The rows come from 7 hidden closed curves, with some noise, and rows from the same curve form a group. Each curve winds through 6 dimensions. The rows are also pushed far along 4 directions, which tell nothing about the answers.
In the rows, zero is written as 128.
Some rows, each with its group after it:
[155 102 176 110 162  40 119 144 127 151 153 130 175 106 122 121] -> Q100
[113  98 132 181  99 172 116 100 130 121 141 103 147 159 117 159] -> Q5
[119  95 104 189 109  75 148 114 110 175 133 134 163 133 124 151] -> Q796
[151  94  92 182 102 222 130 121 130  70 108  89 145 136 100 134] -> Q378
[142 177 122 123 133 113 113 141 117  53 113 117 169  94  73  60] -> Q100
[ 87 132 118 115  99 138 154 130  96 149 139 156  83 134 141 120] -> Q529
[138  84 112 132 149 160 134 147 156 115 105 126 193 119 129 127] -> Q378
[157 101 129  77 172 239 136 169 164  57 107 119 109 125 152  84] -> Q190
[115 101 173 109 149 115 127 122 155 190 157 125 130 162 160 165] -> Q831
[101 116 117 129 128 191 118 117 138 105 121 113 155 124 109 151] -> Q529
[126 165 116 176 121  42 100  90 129 187 129 134 148 137 129 182] -> Q190
[127 163 125 132 126  65 113 120 138  81 124 118 171  92  71 117] -> Q5
[145 130 155  83 149 205 125 154 128  59 128 113  99 124 127  64] -> Q831
[125 150 173  83 141  51 113 125 122 211 151 137 126 136 141 140] -> Q378
[ 99  97 126 108 109 183 150 124 139 178 143 128  90 173 159 164] -> Q529
[159 132 148  74 159 130 123 157 148  69 125 105 139 111  98  76] -> Q190
[154  47 159 101 153 161 142 149 163 171 147 103 171 153 140 155] -> Q529
[144 146  95 146 132  75 134 139 147  16 114 131 182  68  70 101] -> Q100
[113  75 117 122 148 190 152 136 141 123 140 105 147 125 116 156] -> Q796
[179  79 148 137 158 157 121 150 145  93 116 106 175 112 128 113] -> Q378
[133  84 157  72 173 100 130 152 169 128 128 118 174 111 121 119] -> Q190
[ 99 158 102 167  88 191 123 102  96  70 122 116  79 135 104 113] -> Q831
[158 125 150  87 139 173 126 151 125 117 133 102 124 142 118  87] -> Q378
[111  89  95 163  83 166 163 121 117 142 136 106 130 152 103 147] -> Q378
[161 126 172  73 185  66 117 170 126 144 121 172 165  77 164  91] -> Q529
[ 93 111 132 111 139 195 125 121 137 106 135 117 110 137 133 142] -> Q190
[130 142 170  99 156  62 124 139 104 171 133 161  87 104 169 110] -> Q5
[114 101 125 175 150  97 107 112 137 152 123 135 201 116 132 162] -> Q529
[127 164 112 133 107  41 125 106 133 157 115 129 109 136 114 139] -> Q190
[113  82 131 177 131  88 128 104 151 173 139 117 183 132 126 199] -> Q378
[131 120 162 102 163 156 102 128 149 125 144 105 139 135 130 147] -> Q190
[127 120 133 121 148 173 103 135 135  75 105 126 156 102 125 114] -> Q831
[ 99 181 161  84 137  87 116 129  92 151 145 171  73 105 155 115] -> Q190
[121 149 102  85 144 145 128 148 133  98 103 146 150 106 120  92] -> Q796
[ 96  76 162 139 138 155 122 112 131 158 150 115 141 143 140 169] -> Q831
[ 96 217  77 159  85  95 128 106  93  80  99 169  61 106 127  98] -> Q796
[132 178 116 119 133 104 123 146 107  74  98 170 115  75 135  75] -> Q378
[152 100 143  78 164 237 135 168 175  56 105 113 142 113 138  95] -> Q100
[107 137 111 144  83 212 121  99 119 144 119 113  62 167 144 174] -> Q831
[110  90 125 106 111 192 149 132 135 131 134 102 107 141 119 155] -> Q5
[126 128 138  52 130 186 151 155 143  78 124 121  67 122 128 100] -> Q190
[141 158 147 120 145  93 122 146 109  76 129 144 117  91 124  72] -> Q100
[137 132 107 115 118 194 145 146 114  98 111 137  76 137 146  84] -> Q796
[139 110 109  78 141 226 138 161 166  62  92 125 136 126 136  86] -> Q796
[130 178 125  59 133  99 140 168 112  86 101 180  97  73 142  60] -> Q5
[123 120 102 165  73 105 155 116  99 154 141 116 106 148 103 139] -> Q796
[146 168 120  98 144 106 124 137 143 101 106 161 102 102 158 119] -> Q100
[ 86 160 107 112 111 159 137 124 115  70 135 127 117 124  92  88] -> Q529
[ 93 143  98 150 108 108 129 119 110 100 115 139 158 113  96 104] -> Q796
[104 160 150 135 107  90 119 106 105 159 152 123 100 146 121 135] -> Q831
[126 148 120 108 147 150 122 153 148  66  97 133 186  88 103  84] -> Q100
[157 158 158 102 172  65 109 140 152 101 132 121 159 110 110  95] -> Q378
[128  89 134 141 154 104 126 116 152 180 125 111 156 128 132 180] -> Q5
[129  43 119 185 143 153 139 131 157 119 124 109 218 124 117 153] -> Q100
[138 141 144 104 116  92 122 129 130 131 133 123 136 113 108 141] -> Q831
[137  97 174  65 179 188 117 152 161 133 122 140  97 138 194 125] -> Q796
[153 169 118 189  97  57 122 100 103 169 135 130  96 144 133 149] -> Q529
[105 160 127  93 106 206 139 141 103 129 115 141  73 132 145  95] -> Q100
[ 97 155 132  78 138 189 124 134 125  81 123 137  73 118 136 103] -> Q190
[108  80 155  83 135 190 140 140 135 133 146 115 125 132 130 142] -> Q100
[140  66 195  72 175 167 130 163 137 139 146 129 128 126 170 108] -> Q831
[ 99 117 114 163 112 181 134 113 107 142 132 139  82 148 157 146] -> Q529
[153 141 148 112 118 127 128 137 105 157 140 116  98 147 125 106] -> Q378
[143 146 103 108 133 143 148 156 133  91 111 151 116 125 140  68] -> Q529
[125 120 144  70 163 189 112 139 156 133 122 118 134 141 143 137] -> Q190
[130 121  82 193 100 160 128  96 129  89 129  95 130 152  90 153] -> Q100
[107 138 111 170  76 117 141 112  73 123 132 136  95 114 111 129] -> Q378
[142  79 111 179 151 139 119 116 167 159 112 120 195 145 147 177] -> Q529
[139 167 145 123  97 118 113 112 110 162 135 122  78 157 138 138] -> Q5
[137 114 111 187  91 107 143 115 118  94 134 105 147 124  84 130] -> Q5
[129  99 141 143 136 170 107 122 158  70 127 104 190 131 104 129] -> Q5
[164  34 150 139 149 199 119 136 172 102 127  76 192 128 115 170] -> Q831
[106  93  91 159 110 156 140 113 161 110 104 123 167 137 119 161] -> Q796
[176 103 177  80 183 158 124 170 144 102 132 128 129 123 160  76] -> Q529
[170 121 146 107 156 106 114 146 157 128 106 140 158 109 155 128] -> Q831
[114 144  99 183  98  83 143 118 100 127 118 152 133 108 122 122] -> Q100
[140 135 126 102 119 173 138 144 107 143 119 146  58 150 170 100] -> Q796
[ 93  91 125 164 105 141 130  98 149 128 137 106 156 131 105 202] -> Q831
[118 104 103 182 126 153 117  97 149 161 122 107 155 160 131 184] -> Q796
[139  80 109 132 144 166 133 141 151 113 123 104 198 133 103 129] -> Q190
[124  76 146 154 160 150 113 127 135 132 132 111 197 134 121 127] -> Q378
[120 100 135 131 116 105 145 128 136 175 136 141 131 137 147 168] -> Q831
[102 178  99 134 112 114 123 114 122  71 127 128 137  98  81 124] -> Q190
[141 146 129 128 112 165 136 136 101 109 124 127  51 135 144  97] -> Q5
[100 107 124 147  94 148 120 102 143 149 137 113 149 152 118 189] -> Q5
[155  90 149  92 175 207 108 145 160 131 116  95 149 149 139 122] -> Q5
[123  90 106 158 125 176 150 137 140  32 126 100 179 100  73 114] -> Q529
[154 193 121  90 144 150 109 148 122  82 100 146  93 114 142  63] -> Q100
[124 125 103 149 113 156 137 123 153  46 116 106 135 118  91 122] -> Q796
[188 146 202  60 182  59  88 152 157 148 131 130 161 111 146 107] -> Q5
[176 120 126 145 161 101 123 147 159  97 107 129 172 105 133 114] -> Q378

New rows, each followed by its group:
[136 130 135 104 123 114 125 138 144 112 110 134 143 129 125 101] -> Q796
[137  50 167  67 156 226 135 164 152  96 124 114 147 109 143 136] -> Q831
[120 167  98 165  79  55 127 110 112 117 108 146 132 125 106 112] -> Q796
[140 108 165  78 173  35 123 149 157 143 131 136 178  98 122 115] -> Q190
[116  84 108 105 121 177 155 138 147 139 117 121 116 146 134 137] -> Q190
[140 133  96 200 132 124 109 104 138 117 120 110 181 135 107 150] -> Q190
[135  81  84 161 130 209 146 131 159  74 101  89 156 131  99 136] -> Q5
[104  65 135 132 118 157 138 118 153 148 141 103 154 149 117 181] -> Q796
[ 94 157  72 174  82 185 140 100  79 149 125 124  68 163 121 132] -> Q796
[108 162 164  85 124  98 128 127 100 157 156 145  74 134 143 112] -> Q529
[127 143 136 107 123  62 123 129 146 128 120 138 154 109 115 133] -> Q796
[114  98 158 111 139 119 141 130 113 161 159 127 115 127 134 140] -> Q796
[145 164 161 108 134  96 125 135  86 161 152 139  48 130 155 102] -> Q796
[152  81 129 168 162  76 128 136 141 115 122 105 213 101  96 118] -> Q5
[104 134 135 153 129  89 121 105 147 166 146 123 151 155 127 158] -> Q831
[109 150 123 121 110 129 117 109 106 144 142 125  98 144 119 142] -> Q100
[136 167 136  79 156 134 120 163 142  73  96 147 168  79 119  64] -> Q100
[137 200  89 137 114  90 112 120 142  45  95 131 142 100  82  89] -> Q796
[149 103 183  74 177 219 110 154 158  93 131  99 120 133 149 102] -> Q100
[136 141 119 102 151 111 114 138 152 137  98 137 168 112 129 123] -> Q5
[127  93 137 108 139 159 143 146 143  90 134 128 126 112 133 129] -> Q100
[128 113 125 161 154  96 122 127 133 126 134 144 198 102 129 148] -> Q190
[107 182 121  88 121  94 140 143 100  78 130 154  92  83 105  81] -> Q796
[143  94 136 159 165 126 123 126 145  95 143  94 179 118  99 133] -> Q796
[164  47 141 146 158 165 113 130 183 150 116  98 204 143 145 184] -> Q831
[121 135  99 131 116 135 119 123 163  62 106 117 204 104  77 132] -> Q5
[121 189 117 132  98 115 113 107 127  93 117 123  96 117 104 139] -> Q831
[122 137 125  78 146 131 129 147 154  89 100 159 135  98 145 102] -> Q796
[103 138 150  70 136 198 126 131 119 146 145 120  59 149 145 136] -> Q796
[ 95 158  83 150 105 111 137 113 103 106 113 167 107 107 134 129] -> Q100
[153 108 142 134 167  74 124 139 129 140 145 109 193 111  99 119] -> Q796
[125 187 106 150 117  57 119 124 117  73  98 165 126  92 122  81] -> Q796
[142  82 143 109 128 161 151 148 123 161 134 111 105 140 143 127] -> Q5
[151 147 103 107 144 127 145 160 145  63 105 151 142 109 129  56] -> Q529
[118 165 113 132 141 103 115 121 151 106 119 130 178 127 103 107] -> Q831
[134 175 130 128 138  62 117 124  88 196 132 156  95 129 157 117] -> Q796
[143  62 155 103 154 184 119 140 155 155 136  83 183 152 112 143] -> Q5
[116  76 121  99 133 212 155 141 141 133 141 105 121 141 127 156] -> Q796
[ 98 200  58 168  82  84 128 101 107 116  93 146 134 110  92 128] -> Q5
[ 75 150  78 168  79 136 138 108  90 100 118 136 122 128  91 108] -> Q796
[160 107 163  68 192 166 127 156 154 139 142 119 113 125 160 130] -> Q796
[139 153 122  92 138  47 136 147 124 147 110 164 125 103 136  95] -> Q190
[113 114 113 116 119 216 136 142 133  61 106 128 104 136 133  83] -> Q796
[126 156 178  57 166  75 109 146 115 126 143 162 102  93 154 102] -> Q100
[143  73 184 113 169 143 110 133 148 143 151  97 172 125 128 157] -> Q529
[157 132 132  98 151 106 138 162 143  34 114 131 158  80  99  60] -> Q796
[106  85 104 127 141 229 133 129 170  33 129  83 201 116  67 141] -> Q190
[129 139 155  43 174 187 116 153 148  86 128 121 109 112 131  98] -> Q796
[153 153 119 148 164  65 118 134 157  43 114 135 182  73  98 105] -> Q190
[104 130 117 131  77 125 137 108 121 159 128 126  98 155 126 152] -> Q796
[137  96 150 147 134 123 112 117 122 165 143 105 162 128 120 171] -> Q529
[118  97 109 111 153 185 149 145 141  84 134 114 151 106 105 127] -> Q796
[124 147 143  89 153  90 119 140 139 122 132 125 174 108 102 108] -> Q378
[130 165 108 137  80  84 154 133  84 108 130 143  81 114 105  86] -> Q796
[ 73 101  92 181  80 172 140  97 102 141 132 110 138 158  98 149] -> Q796
[151  87 134 145 162 137 125 144 152 103 111 130 181 106 141 123] -> Q378
[124 195 126  75 161 118 109 155 114  74  99 177 126  71 141  56] -> Q529
[147 176 126  99 110  37 140 132 120 181 119 163  61 124 160 131] -> Q190
[127  90 157 103 146 144 134 127 166 188 149 124 117 172 172 171] -> Q529
[129  86 157 116 140  87 139 134 150 188 141 140 152 131 159 167] -> Q831
[130 178 142  96 113  88 132 133 112 110 126 154  54 112 145 102] -> Q796
[119 133 111 202 106  66 140 102 114 166 137 149 116 144 148 156] -> Q529
[123 177 157  69 174  74 105 147 131  91 125 166 137  73 132  91] -> Q190
[128 142 116 151 109 114 117 104 113 203 121 125 104 159 145 161] -> Q5
[106 113 126 117  96 135 137 118 137 145 129 123 116 143 123 155] -> Q796
[150 121 163  78 153  36 141 157 129 159 133 162 127  94 152 112] -> Q190
[130 176 114 169 135  79  99 104 133  81 128 115 170 106  80 130] -> Q190
[131  85 120 174  98 109 151 119 116 141 144 110 136 143 106 144] -> Q796
[145  69 174  89 175 110 134 154 183 151 142 125 188 124 148 148] -> Q831
[123 165 106 134  83 131 146 118 117 138 131 125  78 153 121 130] -> Q831
[102 121  65 197  68 140 142  95 130 134 106 125 132 154 112 168] -> Q796
[155  93 119 182 149  98 118 122 141 124 123 126 175 128 136 141] -> Q100
[106 178 118 106 104 189 123 130  68 110 124 142  57 126 129  78] -> Q529
[ 99 143 148 111 149 127 116 121 104 171 138 153  84 132 170 134] -> Q796
[ 82 197 108 100 122 137 124 123  91 111 117 168  61 110 143 100] -> Q796
[141  51 145 165 154 120 131 129 152 117 145  91 195 131 101 145] -> Q190
[113 162  93 204  98  63 135 100 104 131 124 156 112 124 133 135] -> Q529
[158 136 148  83 145  97 114 147 148 138 118 125 170 115 118 113] -> Q5
[118 164 108  97 129 124 116 141 132  54 101 136 176  78  82  89] -> Q831
[115 112 142 121  91 142 134 119 112 177 129 134  79 169 157 135] -> Q796
[118 169 119  65 149 157 128 160 118  68 100 179  94  86 155  64] -> Q100
[140 126 162  77 141 176 131 150 145 134 127 127  87 130 160 129] -> Q100
[122 125 127 151 136 138 128 120 120 107 143 106 120 127 110 131] -> Q796
[147 131  87 115 126 171 132 138 159  69 102 119 149 120 110 121] -> Q100
[123 136 153 154 127  34 117 111 125 160 154 121 167 131 105 141] -> Q831
[159 139 148 114 162  81 114 144 167 100 113 131 180  92 125 125] -> Q100
[167 163 153 117 145  64 104 126 121 172 130 145 103 134 162 126] -> Q100
[162 116 127  81 156 182 130 168 152  84 100 134 132 125 148  74] -> Q796
[131  99 175  71 167 167 130 158 116 143 135 132  84 121 170  97] -> Q5
[131 189  80 158  89  96 138 125  91 105 103 156  84 121 124  84] -> Q796
[124 124  97 158 144 149 117 119 165  75 100 123 168 117 118 137] -> Q796
[161 151 170 124 176  41  96 129 153 164 128 144 153 127 166 126] -> Q831
[110 173  70 149  72 107 157 118  95 107 125 131 102 119  82 121] -> Q796
[127 143 143 189 132  64  96  88 110 175 154 116 150 144 121 167] -> Q190
[137  86 109 103 133 196 155 155 153  76 111 102 152 113  98 111] -> Q5
[101 149 143 145 111 125 118 111  90 151 141 125 108 134 125 123] -> Q100
[125 176 157  81 144  79 117 139 120 101 140 142 120 103 117  86] -> Q529
